The rows of each matrix lie in a flat space through zero, up to rounding. After each matrix: how many dimensions does the smallest such space have?
(in the rows, 128 means zero)

[[114 146 123 131 111 125 110 133 134 154 126 122 115 123 118 141 136 130
  111 130]
 [146 100 118 113 107 145 102 139 129 131 107 117  96 124  68 111 138 138
  171 157]
 [123 118 101 138 146 134 132 124  89 120 122 140 128 131 111 124 137 133
  119 141]
 [131 113 138 118 136 143 117 106  91  86 121 132 118 123 131 137 136 137
  135 110]
 [111 107 146 136 113 118 128 118 142 136 161 125 133 123 129 134 109 111
  101 149]
 [125 145 134 143 118  99 109 133 142 145 113 116  83 141  95 121 146 147
  129 125]
 [110 102 132 117 128 109  93 125 137 117 131 117 109 140 116 144 147 109
   95 124]
 [133 139 124 106 118 133 125 105 129 159 125 130 125 105 137 123 118 143
  147 122]
 [134 129  89  91 142 142 137 129 168 128 113 119 121 128 134 126 138 129
  111 138]
 [154 131 120  86 136 145 117 159 128  48 101 129 129 113 138 121 114 141
  126 119]
 [126 107 122 121 161 113 131 125 113 101 129 128 147 147 148 128 141 114
  109 126]
 [122 117 140 132 125 116 117 130 119 129 128 164 134 149 160 146 109 106
  135 124]
 [115  96 128 118 133  83 109 125 121 129 147 134 131 123 135 127 108 121
   99 148]
 [123 124 131 123 123 141 140 105 128 113 147 149 123 129 117 115  89 123
   98 148]
 [118  68 111 131 129  95 116 137 134 138 148 160 135 117 125 138 103 108
  135 134]
 [141 111 124 137 134 121 144 123 126 121 128 146 127 115 138  96 115 110
  150 131]
 [136 138 137 136 109 146 147 118 138 114 141 109 108  89 103 115 116 160
  132 135]
 [130 138 133 137 111 147 109 143 129 141 114 106 121 123 108 110 160  98
  140 126]
 [111 171 119 135 101 129  95 147 111 126 109 135  99  98 135 150 132 140
  101 114]
 [130 157 141 110 149 125 124 122 138 119 126 124 148 148 134 131 135 126
  114  63]]
 : 14

[[145 117 126  82 142 112 109 105 118 139  57 124 113 103 105  91 104  91
  128 143]
 [117 129 141 153 105 155 133 129 143 113 154 163 148 155 135 120 103 152
  149 112]
 [126 141 165 128 118 127 146 110 122 124 124 132 169 141 129 135 129 168
  131 104]
 [ 82 153 128 134 138 170 165 131 102 126 138 184 137 125 101 131 139 116
  164  76]
 [142 105 118 138 100 105  91 102 155 116  98 102 117 120 121 139 122 132
  117 149]
 [112 155 127 170 105 128 147 126 134 127 185 153 148 165 166 148 136 168
  133 122]
 [109 133 146 165  91 147 145 131 170  91 182 125 170 110 170 153 159 167
  138 137]
 [105 129 110 131 102 126 131 113 123 112 126 119 135  91 135 116 147 134
  127 157]
 [118 143 122 102 155 134 170 123 153 111 110 142 127 121 142 132 153  81
  163 110]
 [139 113 124 126 116 127  91 112 111  94  72  88 136 109  91  96 101 134
  110 144]
 [ 57 154 124 138  98 185 182 126 110  72 152 153 173  66 141  80 147 145
  164 140]
 [124 163 132 184 102 153 125 119 142  88 153 170 157 192 152 116  74 174
  152 109]
 [113 148 169 137 117 148 170 135 127 136 173 157 160 141 166 120 114 181
  142 122]
 [103 155 141 125 120 165 110  91 121 109  66 192 141  89  96  93  81 108
  168 104]
 [105 135 129 101 121 166 170 135 142  91 141 152 166  96 150  93 141 122
  170 135]
 [ 91 120 135 131 139 148 153 116 132  96  80 116 120  93  93 125 149  81
  141  99]
 [104 103 129 139 122 136 159 147 153 101 147  74 114  81 141 149 170 133
  119 150]
 [ 91 152 168 116 132 168 167 134  81 134 145 174 181 108 122  81 133 126
  142 101]
 [128 149 131 164 117 133 138 127 163 110 164 152 142 168 170 141 119 142
  145 121]
 [143 112 104  76 149 122 137 157 110 144 140 109 122 104 135  99 150 101
  121 163]]
 : 12

[[124 135  82 137 111 147 147 128 124 114 127 134 152 162 134  90 148 104
   97 179]
 [135 145 134 122 149 121 103 130 140 122 110 135 127 119 137 139 110 138
  134 108]
 [ 82 134  85 111  76 151 138 130 108 132 152 128 170 161 178  66 138 119
  136 184]
 [137 122 111 179  80 180 139 126 179 172  71 110 120 173  97  93 116 118
  126 147]
 [111 149  76  80 162 109 118 136  96 129 102 145 189 174 191  73 110 135
  100 134]
 [147 121 151 180 109 157 143 120 160 130 119 134  89 109  74 157 127 125
  142 122]
 [147 103 138 139 118 143 147 131 130 145  99 131 109 141  90 131 101 132
  105  95]
 [128 130 130 126 136 120 131 126 119 115 145 133 127 117 128 138 139 125
  128 133]
 [124 140 108 179  96 160 130 119 177 152 111 101 130 152 119 104 162 107
  147 186]
 [114 122 132 172 129 130 145 115 152 188 127  91 132 141 123 118 176 125
  174 161]
 [127 110 152  71 102 119  99 145 111 127 120 119 118 125 144 129  70 147
  112  71]
 [134 135 128 110 145 134 131 133 101  91 119 187 127 112 125 139  75 148
  111  82]
 [152 127 170 120 189  89 109 127 130 132 118 127 105  93 113 181 119 148
  139  70]
 [162 119 161 173 174 109 141 117 152 141 125 112  93 101  74 182 165 123
  137 116]
 [134 137 178  97 191  74  90 128 119 123 144 125 113  74 143 186 121 156
  161  71]
 [ 90 139  66  93  73 157 131 138 104 118 129 139 181 182 186  47 111 117
  103 176]
 [148 110 138 116 110 127 101 139 162 176  70  75 119 165 121 111 102 128
  105 100]
 [104 138 119 118 135 125 132 125 107 125 147 148 148 123 156 117 128 139
  150 134]
 [ 97 134 136 126 100 142 105 128 147 174 112 111 139 137 161 103 105 150
  179 121]
 [179 108 184 147 134 122  95 133 186 161  71  82  70 116  71 176 100 134
  121  65]]
 : 7

[[181 129 174 114 113 243 164 113 112 241 132 117  62  81 155 146  23 101
  136 175]
 [129  61 176 161 153 139 107  73  92 206 113 115 150 151  85 122  48 101
  116 127]
 [174 176 116 156 122 137 123 120 105 184 160 142  85 112 149 106 159 112
  104  78]
 [114 161 156 126 153  59 133  96 172 123 150 128 111 145 138 117 128 117
  133 128]
 [113 153 122 153 154  49 155 135 133 137 139 147 146  71 146  76 146 216
   97 148]
 [243 139 137  59  49 141 143 119 176  56 120  62 121  81 178 106 180  94
  120 136]
 [164 107 123 133 155 143 102 229 110  98 193 189  99 103 107 139 145 158
  122 148]
 [113  73 120  96 135 119 229  47 121  50 109  66 140 118 112 153 127 134
  147 162]
 [112  92 105 172 133 176 110 121  31 131 203 146  82 207 100 132 142  94
  138  93]
 [241 206 184 123 137  56  98  50 131  65 161  84 157  86 209 176  87 107
  143 112]
 [132 113 160 150 139 120 193 109 203 161  73  54 127  54  91  91 118 168
   73 124]
 [117 115 142 128 147  62 189  66 146  84  54 155 137 136 139  77 152 229
  131 152]
 [ 62 150  85 111 146 121  99 140  82 157 127 137  47 159 120 141 135 131
  110 137]
 [ 81 151 112 145  71  81 103 118 207  86  54 136 159  22 128  95 211 139
  122 108]
 [155  85 149 138 146 178 107 112 100 209  91 139 120 128  90 135  81 101
  109 114]
 [146 122 106 117  76 106 139 153 132 176  91  77 141  95 135 181 110 127
  124 120]
 [ 23  48 159 128 146 180 145 127 142  87 118 152 135 211  81 110  86 138
  174 191]
 [101 101 112 117 216  94 158 134  94 107 168 229 131 139 101 127 138 158
  144 162]
 [136 116 104 133  97 120 122 147 138 143  73 131 110 122 109 124 174 144
  110  96]
 [175 127  78 128 148 136 148 162  93 112 124 152 137 108 114 120 191 162
   96  94]]
 : 15

[[ 64  84 121 132 170 138  97 141  85 119 156 145 122 153 118 117 126 127
  149 133]
 [ 84  46 129 120 150  90 106 160 115 124 105 137 107 133  96 138 134  97
  164 124]
 [121 129  66  80 115 130 107 134 152 107 138  94 161 118 131 129 114 128
  124 152]
 [132 120  80  76 107 139 126 162 142 100 135 117 160 152 132 152 137 100
  131 159]
 [170 150 115 107  69 129 131 123 173 126 136 116 135 135 138 147 112 110
  101 126]
 [138  90 130 139 129  22 114 152 139 123  94 124 104 141 117 118 112 117
  120 100]
 [ 97 106 107 126 131 114  96 123 122 162 164 145 164 134 153 126 122 127
  122 139]
 [141 160 134 162 123 152 123  50 101 148 128 139 143 116 151 120 124 147
  124 104]
 [ 85 115 152 142 173 139 122 101  70 124 122 151 111 109 122 131 143 123
  151 115]
 [119 124 107 100 126 123 162 148 124  70 135 106 102 133 135 128 127 132
  114 153]
 [156 105 138 135 136  94 164 128 122 135  58 117 125 132 137 129 149 129
  173 119]
 [145 137  94 117 116 124 145 139 151 106 117 111 143 123 126 125 143 143
  118 147]
 [122 107 161 160 135 104 164 143 111 102 125 143  79 155 136 115 136 134
  114 110]
 [153 133 118 152 135 141 134 116 109 133 132 123 155  98 122 107 104 141
   95 160]
 [118  96 131 132 138 117 153 151 122 135 137 126 136 122 160 111 121 131
  110 141]
 [117 138 129 152 147 118 126 120 131 128 129 125 115 107 111 108 132 163
  121 132]
 [126 134 114 137 112 112 122 124 143 127 149 143 136 104 121 132 136 131
   84 140]
 [127  97 128 100 110 117 127 147 123 132 129 143 134 141 131 163 131  82
  136 143]
 [149 164 124 131 101 120 122 124 151 114 173 118 114  95 110 121  84 136
   53 154]
 [133 124 152 159 126 100 139 104 115 153 119 147 110 160 141 132 140 143
  154 120]]
 : 13

[[207 113 150 126 129 151 160 131 140 153 140 127 122 125 160 131 125 167
  141  93]
 [113 134 128 123 121 117 125 127 125 133 123 127 120 123 132 135 133 125
  112 124]
 [150 128 141 128 129 140 129 124 136 143 135 129 121 127 140 136 125 145
  106 107]
 [126 123 128 163 140 137  94 133 134 130 123 123 125 125 126 121 130 120
  126 117]
 [129 121 129 140 142 140 112 123 134 123 142 130 132 143 116 124 114 127
  132 137]
 [151 117 140 137 140 139 121 121 139 135 148 125 121 142 129 129 112 140
  132 129]
 [160 125 129  94 112 121 172 127 121 141 135 134 124 129 147 138 131 150
  137 117]
 [131 127 124 133 123 121 127 134 124 132 120 126 123 121 136 128 137 127
  133 117]
 [140 125 136 134 134 139 121 124 135 135 137 129 125 133 130 131 121 136
  116 119]
 [153 133 143 130 123 135 141 132 135 140 116 121 123 109 148 129 138 141
  119 106]
 [140 123 135 123 142 148 135 120 137 116 146 132 144 145 112 121 108 134
  138 148]
 [127 127 129 123 130 125 134 126 129 121 132 125 130 132 122 124 123 126
  141 144]
 [122 120 121 125 132 121 124 123 125 123 144 130 126 145 118 128 117 125
  143 146]
 [125 123 127 125 143 142 129 121 133 109 145 132 145 149 103 118 108 124
  147 160]
 [160 132 140 126 116 129 147 136 130 148 112 122 118 103 159 133 146 144
  119  92]
 [131 135 136 121 124 129 138 128 131 129 121 124 128 118 133 129 132 131
  120 126]
 [125 133 125 130 114 112 131 137 121 138 108 123 117 108 146 132 148 125
  124 109]
 [167 125 145 120 127 140 150 127 136 141 134 126 125 124 144 131 125 150
  126 112]
 [141 112 106 126 132 132 137 133 116 119 138 141 143 147 119 120 124 126
  168 134]
 [ 93 124 107 117 137 129 117 117 119 106 148 144 146 160  92 126 109 112
  134 164]]
 : 6

[[133 137 114 121 150 123 156 132  95 156 162 104 157 149 107 117 128  97
  141 110]
 [137 113 149  85 136  98 150 130 120 139 132 121 145 122 137 135 114 142
  122 147]
 [114 149 172 137 146 139 120 123 102 129 168 131 124  99 153 142 106 119
  138 127]
 [121  85 137 167 115 130 134 126 131 137 141 129 136 127 140 131 134 150
  131 134]
 [150 136 146 115 130 152 111 124 127 122 118  89 108 146 162 134 129  97
  128  90]
 [123  98 139 130 152 131 166 152 152 145 110 101 147 120 142 148 111 137
  159 128]
 [156 150 120 134 111 166 130 134 127  97 152 131 103 116 100  90 130 157
   98  98]
 [132 130 123 126 124 152 134 160 122 141 143 104 122 114 150 123 139 129
  130 108]
 [ 95 120 102 131 127 152 127 122 160 135 165  90 122 148 108 118 109 110
  109 130]
 [156 139 129 137 122 145  97 141 135 191 111 144 139 137 135 124 137 116
  108 128]
 [162 132 168 141 118 110 152 143 165 111  53 111 151 136 118 162 183 137
   95 107]
 [104 121 131 129  89 101 131 104  90 144 111 119 112 157 145 142 124 115
  127 115]
 [157 145 124 136 108 147 103 122 122 139 151 112 117 111 196 152 114 137
  153 122]
 [149 122  99 127 146 120 116 114 148 137 136 157 111  64 116  81 102 167
  156 132]
 [107 137 153 140 162 142 100 150 108 135 118 145 196 116 156  90 165 132
   90  97]
 [117 135 142 131 134 148  90 123 118 124 162 142 152  81  90 131 144 161
  126 114]
 [128 114 106 134 129 111 130 139 109 137 183 124 114 102 165 144 151 118
  160 125]
 [ 97 142 119 150  97 137 157 129 110 116 137 115 137 167 132 161 118 129
  125 127]
 [141 122 138 131 128 159  98 130 109 108  95 127 153 156  90 126 160 125
  133 115]
 [110 147 127 134  90 128  98 108 130 128 107 115 122 132  97 114 125 127
  115 183]]
 : 17

[[178 135 100 195 133 159  70  65  82 133  93 120 148 108  90 111 124 117
  157 140]
 [135 122  95 140  75 105 109 158 114 137 146 198 114  96  91 130 127 103
  117  76]
 [100  95 199 138 102 152 195 115 113 102 160 115 150 119 183 140  75 143
   87 140]
 [195 140 138 183 130 200 129  93  81 157 136 101 125 103 163 149 114 143
  150 130]
 [133  75 102 130 233 111 113 131 166  95 109  87 168  86  78 104 158 144
  118 111]
 [159 105 152 200 111 181 141  80  90 173 119  90  67  80 165 120 101  95
  177 128]
 [ 70 109 195 129 113 141 203 104 144 168 186 126 146  88 101 151  89 123
  130 158]
 [ 65 158 115  93 131  80 104 157 115 130 113 118  68 145 164 106 199 160
  118 160]
 [ 82 114 113  81 166  90 144 115 130 162 145 120 130 117 158 107 130 138
  164 191]
 [133 137 102 157  95 173 168 130 162 168 209 118 134 142 144 121 121  94
  114 127]
 [ 93 146 160 136 109 119 186 113 145 209 143 150 124 141 172 155 146 163
  136 182]
 [120 198 115 101  87  90 126 118 120 118 150 190  82  99 153 170 140 147
  104 162]
 [148 114 150 125 168  67 146  68 130 134 124  82 172 172 103 164 111 143
  163 182]
 [108  96 119 103  86  80  88 145 117 142 141  99 172 173 120 127 112 124
  119 155]
 [ 90  91 183 163  78 165 101 164 158 144 172 153 103 120 156 107 103  95
  144 142]
 [111 130 140 149 104 120 151 106 107 121 155 170 164 127 107 143 127 144
  146 155]
 [124 127  75 114 158 101  89 199 130 121 146 140 111 112 103 127 214 161
  146 100]
 [117 103 143 143 144  95 123 160 138  94 163 147 143 124  95 144 161 153
  122 113]
 [157 117  87 150 118 177 130 118 164 114 136 104 163 119 144 146 146 122
  222 187]
 [140  76 140 130 111 128 158 160 191 127 182 162 182 155 142 155 100 113
  187 151]]
 : 16
